There are 10 hidden switches. A switch that is on adds its own fixed numbers to the row, and there is some noise. The rows also spread widely along 11 directions, which tell nothing about the answers.
(in the rows, 128 means zero)
Known rows, each followed by its switches (1 for on, 0 for off):
[127 144  45 117 126 168 146  88  46 119 152  81 150 113 111  77 177 184
  88 158 137 118 162 144 144 174 155 145 166 110 142 104 105 109 111 111
 148]	1 0 0 1 0 1 0 1 0 0
[ 94 159 103 118  96 142 153  86  88 116 196  69 133 129 132 138 179 154
 142 146  91 154 156 157 152 159 180 170 200 139 135 109 116 150 160 116
 141]	1 1 0 0 0 1 1 1 1 0
[ 74  88  88 143 117 120 159 137 106 171 150 121 113 147 145 130 176 187
  97 147 109 143 165 159 161 146 120 148 150 118 119  94 122  96 131 117
 141]	1 1 0 1 0 1 0 0 0 1
[101 119  99  90 174 178 108 116 137 150 126 140 120 150 150 121 186 102
 164 165  94 122 167 193 127 159  92 174 175 174 148 136  74 150  89 110
 149]	1 0 1 0 0 0 1 0 1 0
[ 97 123 148 147 154 162 114 171 113 177 101 122 156 195 164 148 143 111
 113 182 173 150 160 158 161 177 121 201 169 146 105  82 109 123 156 120
 154]	1 1 0 1 0 1 0 1 0 1
[145  62 172 115 117 145 117 159  97 172 162  91 132 181 139 109 144 122
 106 151 134 137 133 116 124 133 124 158 120  92 100  89 103 121 128 153
 176]	0 1 0 0 1 0 0 1 0 1
[134 131 111  89 119 200 104 109  85  97 154 106 153 129 124  92 157 108
 195 158  91 104 145 173 149 144 128 170 170 161 114 123  80 159  83 103
 151]	1 1 0 0 0 1 0 0 1 1
[ 97 131  53  73 117  75 119 151  79  92 168  67 157 115 157 157 210 162
 154 153  84 186 161 164 163 125 134 161 130 136 134 131  77 128  72 122
 143]	0 0 0 0 0 1 0 1 0 1
[ 82  83 145 124 176 171 141 122 126 205 121 148 146 203 170 105 162 107
  85 174 179 140 171 174 154 170  95 194 154 119 122  49 121 109 108 131
 159]	1 0 1 0 1 1 0 1 1 1
[ 85 133  65 140 129  87 108 175  90 169 147  88 116 145 133 171 147 152
 109 119  65 141 190 121 140 151 114 160 126  98  83 104 144 128  67 110
 155]	1 1 0 1 1 1 0 1 0 1
[100 117 106  89 128 151 141 106 107 152 174 128 133 144 137  85 169 128
 122 153 110 109 146 171 148 124 106 161 152 118 124  92 102 111  78 130
 158]	1 1 0 1 0 0 0 1 0 1
[ 70 105  81 108 100 134 147 151 124 129 141 149 102 128 169 138 212 193
 144 177 115 128 148 211 176 130 104 134 156 173 127 119  80  83 132  94
 121]	1 1 1 0 0 0 0 1 0 0
[116 110  95 119  99  99 128 189  72  96 133  69 154 123 145 161 159 144
 160 139  94 165 154 107 156 133 129 157  98 131  98 115 106 107  79  96
 152]	1 0 0 0 0 1 0 1 0 1
[154 122 167 131  84 214 129 120 119 133 165 136  88 123 119  93 124  87
 189 112  58  74 122 117 110 133 112 148 153 150 101 141 116 149 117 103
 154]	1 0 1 0 1 0 1 1 0 1
[166  98 120 139 125 190 112  99  58 132 176  78 125 134  88  75 132 157
 124 131  98 104 161 103 110 162 145 126 141  93 107 118 119 155 126 110
 170]	1 0 1 0 0 0 0 0 0 1
[ 76  96 129 131 174 135 133 121 123 185 144 136 124 169 140 121 144 122
  93 146 138 137 175 140 139 154 109 153 139 107 117  70 138 129 107 124
 149]	1 0 0 0 1 0 0 0 0 1
[105 173  99 166 105 169 165 154  85 126  88 119 157 122 146 138 126 122
 118 155 165 118 151 104 171 176 153 180 167 164 112 103 147 102 146 100
 127]	1 0 0 1 0 1 0 1 0 1
[ 66 137 141 155 139 172 179  76 140 127 149 127 136 137 151 127 150 108
 160 143 123 152 165 148 162 170 159 180 198 181 151 104 147 142 179 108
 118]	1 0 0 0 0 1 0 1 1 0
[ 89  85 151 130 126 109 140 186 151 154 130  93 139 158 166 194 167  92
 179 130  74 205 169 114 152 141 133 195 136 174 130 133 115 138 143 141
 148]	1 1 0 0 1 0 0 1 0 1
[129 123  63 120 101 166 142  81  65 117 190  67 141 113 119  93 197 191
 143 138  66 138 172 168 147 165 166 161 193 132 145 140 109 143 138 124
 147]	0 1 1 1 0 1 0 1 1 1
[100 119  78 106 122  76 161 144  92 154 151  79 153 134 139 136 148 126
  82 125 109 148 160  90 146 117 131 171 119 100 127  97 141 102  69 159
 156]	0 0 0 1 0 0 0 0 1 1
[135  74 118 130  43 112 188 171 103 160 160  89  98 123 133 132 163 156
 107 107  67 138 119  71 131 103 127 148 109 109 122 131 117  79 127 149
 163]	1 0 1 1 0 0 1 0 0 1
[114 113 117 146  86 152 200 152 118 135 115 118 135 104 137 126 126  96
 135 125 106 127 151  50 158 136 145 173 133 168 133 123 157 100 119 132
 139]	1 1 1 0 0 0 0 0 0 1
[102  20 122 141 172 160 156 139 124 183 128 132 126 162 146  97 176 136
 135 135  78 149 178 145 128 165  72 166 122 119 138  92 118  94  77 102
 172]	1 1 1 1 0 1 1 0 0 1
[141 134  79 128  52 135 165 151  73 100 148  66 131  89 114 137 163 162
 145 118  73 140 138  84 149 127 172 147 142 147 128 160 109 114 144 132
 139]	1 0 0 1 0 0 0 0 0 1
[113  94 113 136 166 117 146 104  69 141 175  72 160 147 127 100 136 135
  92 133 128 159 177  94 131 162 142 153 121  75 124  72 153 131  90 124
 167]	0 0 0 0 0 1 0 1 0 1

New rows, each followed by its switches (1 for on, 0 for off):
[109  95 100  82  98 134 128 128 101 131 170 112 117 136 143 114 193 157
 141 156  95 136 133 174 150 114 114 146 138 129 124 121  67 123  97 131
 150]	1 0 0 0 0 1 0 0 0 1
[108  65  81 140 132 125 128 131 100 139 165  77 115 131 131 147 209 192
 163 123  38 187 181 162 134 163 135 151 147 134 142 162  91 137 142 115
 149]	1 0 0 1 0 1 0 1 0 1
[110  96 108 144 135 134 183 146 113 112 120  91 150 108 133 133 134  91
 163 118  83 158 172  54 143 151 141 168 118 163 145 125 153 108  93 113
 144]	1 1 0 0 0 0 0 1 0 0
[145 108  99 162  75 119 141 188  78 198 129  68 109 151 126 158 138 160
  54 127 112 140 149  61 129 163 162 171 139  95 105 132 136 115 159 173
 162]	0 1 0 1 1 1 0 1 0 1
[145 123 117 160  92 146 127 183  79 110 129  84 118 109 118 157 123 132
 169 115  67 123 153  68 126 150 134 140 120 142  91 141 134 132 118  81
 151]	1 0 1 0 0 0 1 0 0 1
[ 82 158  72 135 132 130 143  88 123 201 162 125  83 144 117 126 137 141
  61 128 101  98 170 129 124 149 139 153 184 109 130 121 147 147 133 156
 140]	1 0 0 1 0 0 0 0 1 0
[132 118 137 164 115 221 174 125 111 160  91 178 109 121 120  71  86  88
 101 146 166  44 127  69 136 154 116 145 142 148 110 103 158 100 115 114
 136]	1 0 0 0 0 0 0 0 0 1
[113 123 138 158 105 157 169 142  96  84 122 115 154 104 144 119 113 107
 174 133 126 125 140  86 163 141 141 151 132 165 110 106 149 113 119  85
 125]	0 0 0 0 0 1 0 0 0 1
[ 56 118 142 116 117 140 133 116 143 122 185 157  92 144 161 128 174 153
 181 156  90 114 142 220 157 112  88 127 165 154 104  83 100 119 125  66
 130]	1 1 1 0 0 0 1 0 0 0
[149  86 108  98 115 192 125 135  67 142 145 106 144 149 130  74 193 174
 119 178 133 110 138 181 139 152 109 148 154 116 120  93  64  95 114 107
 171]	1 1 1 1 0 0 1 0 0 1
[ 52 138 127 141 124  88 136 153 140 105 152 127 116 130 166 181 147 140
 168 141 106 157 154 156 165 116 124 135 147 170 109 111 127 129 146  87
 110]	0 0 0 0 0 0 0 0 0 0
[ 89 132  39 137 155  80 103 167  94 179 137  71 123 149 132 195 178 171
 100 129  68 172 207 133 133 173 138 171 149 117 119 149 124 147 112 136
 150]	1 0 0 1 0 0 0 1 1 1
[122 171  78 111 135 155 109 141 106 191 117  91 130 158 131 144 154 101
  84 155 120 135 169 122 130 176 147 204 184 135 133 134 105 157 119 170
 160]	1 1 0 1 1 1 0 1 0 0
[103  91 117 183 106 128 122 177 106 164 142 109  87 148 140 172 159 193
 133 135  74 141 156 147 135 165 128 139 162 131  99 136 119 125 178  96
 140]	0 1 0 1 0 1 1 0 0 1
[151  99 123 103 144 143 111 130  84 144 162  70 152 154 125 111 148 109
 126 140 108 140 153 109 117 145 137 170 132 107 125 125 105 151  94 152
 171]	0 0 0 0 0 0 0 1 1 1
[113 157  70 144 148 171 131 147  92 204  87 127 128 164 130 124 132 135
  41 175 179  86 169 122 139 189 134 177 177 126 117 101 134 108 127 141
 147]	1 1 0 1 0 0 0 1 1 0
[ 82 108 147 130 155 196 149 133 153 142  90 181 138 149 172 113 138  62
 183 161 132 105 148 162 161 150  83 191 155 197 124 104 119 115  87  95
 130]	1 0 0 0 0 1 0 1 1 1
[153  99 106 143 122 210  81 137 100 131 132 131  80 121 111 109 142 136
 192 134  47  77 149 144 107 164 104 132 148 153  99 182  89 164 104  88
 149]	1 0 0 0 0 1 0 1 0 1
[150  90  84 114 144 201 115 152  66 150 106 129 134 145 133  85 175 161
 112 177 142  81 153 161 129 175  92 146 138 125 111 107  85  93  78  89
 163]	1 0 1 0 0 0 1 1 1 1
[128 180  62 117 112 167 124 107  51 141 148  89 132 125 114 121 173 175
  80 175 148 119 154 148 140 188 171 156 194 119 128 116  99 149 148 122
 146]	1 0 0 0 0 1 1 0 0 1
[ 92 140  90 128 115 146 195  96 119 162 140 121 125 124 138 105 152 115
  86 135 126 128 149 104 148 146 145 178 164 138 157 111 139 106 125 152
 138]	1 0 0 1 0 1 0 1 0 0
[110 112 111 102 174 162 139 117 151 173 125 157 122 137 150 101 142  60
 130 142 104 109 161 119 124 142  88 183 142 156 148 136 123 140  60 149
 154]	0 0 1 0 0 0 0 1 0 1
[138 108 133 165  76 188 155 147  65 114 129 107 147 131 133  95 128 159
 141 151 139  92 128 124 160 153 140 152 153 137  92  92 132  87 145  91
 140]	0 1 0 1 0 1 0 1 1 1
[145  85  97 157 107 189 110 182  88 124  98 117 109 120 135 135 163 164
 175 147  83 116 156 135 138 173 115 143 134 168 106 166  90 121 128  77
 142]	1 0 1 0 0 1 0 1 0 1
[ 85 104 112 134 133 184 141 105 125 158 138 170 104 142 142  90 162 151
 134 155 119  92 144 191 150 145  94 145 168 144 120 105 104 113 121 101
 133]	1 0 0 1 0 1 0 0 0 1
[115 144 113  95  98 100 170 125  96 143 174  67 152 137 140 124 143 108
  74 147 145 153 137  77 146 121 167 172 142 110 138  92 131 118 120 177
 157]	0 1 0 0 0 0 0 1 0 0
[ 95 108  98 155 153 128 132 150  83 158 130  82 147 156 142 153 174 165
 110 137 107 178 194 139 142 186 128 169 151 112 119  87 129 122 128  95
 154]	1 0 1 1 1 1 1 0 0 1
[124 102  60 103 147 144 146 122  92 173 121  78 140 138 129 117 187 136
  74 148 119 166 182 101 128 175 146 179 147 122 167 127 102 131 100 163
 161]	1 0 1 0 1 1 0 0 0 0
[ 70 127  90  84  95  79 212 134 131 148 157 123 151 120 167 116 160 101
  93 133 119 141 144 104 175  87 113 182 126 133 145  78 143  73  58 163
 145]	0 1 1 1 0 0 0 0 0 1
[159 139 137 136 109 222 104 128  69  87 132 119 139 126 118  73 116 134
 161 171 153  62 131 141 140 152 129 125 163 153  92 107 103 130 132  74
 141]	0 1 1 0 0 0 0 0 0 0
[ 93  54 129 117 117 110 157 188 169 177 115 132 111 154 173 164 181 106
 157 126  65 176 149 127 146 110  86 184 115 169 142 152  92 101 113 154
 151]	1 0 1 1 0 0 0 0 0 1
[115  94 109 106  73 118 163 194 126 181 116 112 119 146 159 149 145  83
 115 125  84 127 143  77 150 114 102 198 107 137 105 116 129  94  56 160
 162]	1 1 1 0 1 1 0 1 1 1
[ 83 119  90 110 150 127 160 118  90 164 142 118 159 151 139  92 141 120
  77 153 148 123 166 127 157 141 108 174 133  97 118  49 140  94  53 129
 163]	1 1 0 1 0 1 0 0 0 1
[116  99 121 110 117 116 146 141 108 187 155  92 134 173 155 129 178 144
  71 158 142 165 134 137 142 139 137 183 152 105 137 109  93 116 148 181
 162]	0 0 0 1 0 1 0 1 0 1
[137  81  87 144 105 159 178 139  78 141 135  81 133 113 126 122 178 155
 125 136  86 153 160  87 134 181 156 166 146 137 149 136 120 108 129 125
 156]	1 1 0 0 0 1 1 1 0 1
[115 111 121 121 147 157 179  97 127 157 144 134 138 126 135  79 132  79
 117 125 112 113 147  93 131 135 117 175 144 133 152 114 146 115  85 153
 152]	0 0 0 1 0 0 0 1 0 1
[111  85  65  99 138 165 121 119 100 144 134 148 106 119 125  85 161 137
 145 140  73  77 157 158 131 136  77 138 125 130 117 126 101 117  24 103
 149]	1 0 0 0 0 1 0 0 1 1
[ 95 109  91 168 121 146 106 201  95 123 104 137 114 132 144 159 149 178
 173 150  95 107 166 166 157 156  95 129 134 160  77 123 115  96 114  50
 127]	1 1 0 1 0 0 0 1 0 1
[132  76 128 117 154 171 110 140 112  97 148 117 141 122 140  98 150 103
 221 132  55 122 164 143 130 136  90 149 121 161 116 135 105 137  58  82
 155]	0 1 1 0 0 0 0 1 0 1
[119  70  98 101  76  92 185 179  99 141 136  75 146 129 156 141 168 118
 123 120  82 167 144  69 156 112 122 184  86 125 128 115 119  80  64 151
 165]	1 0 1 0 0 1 0 1 1 1
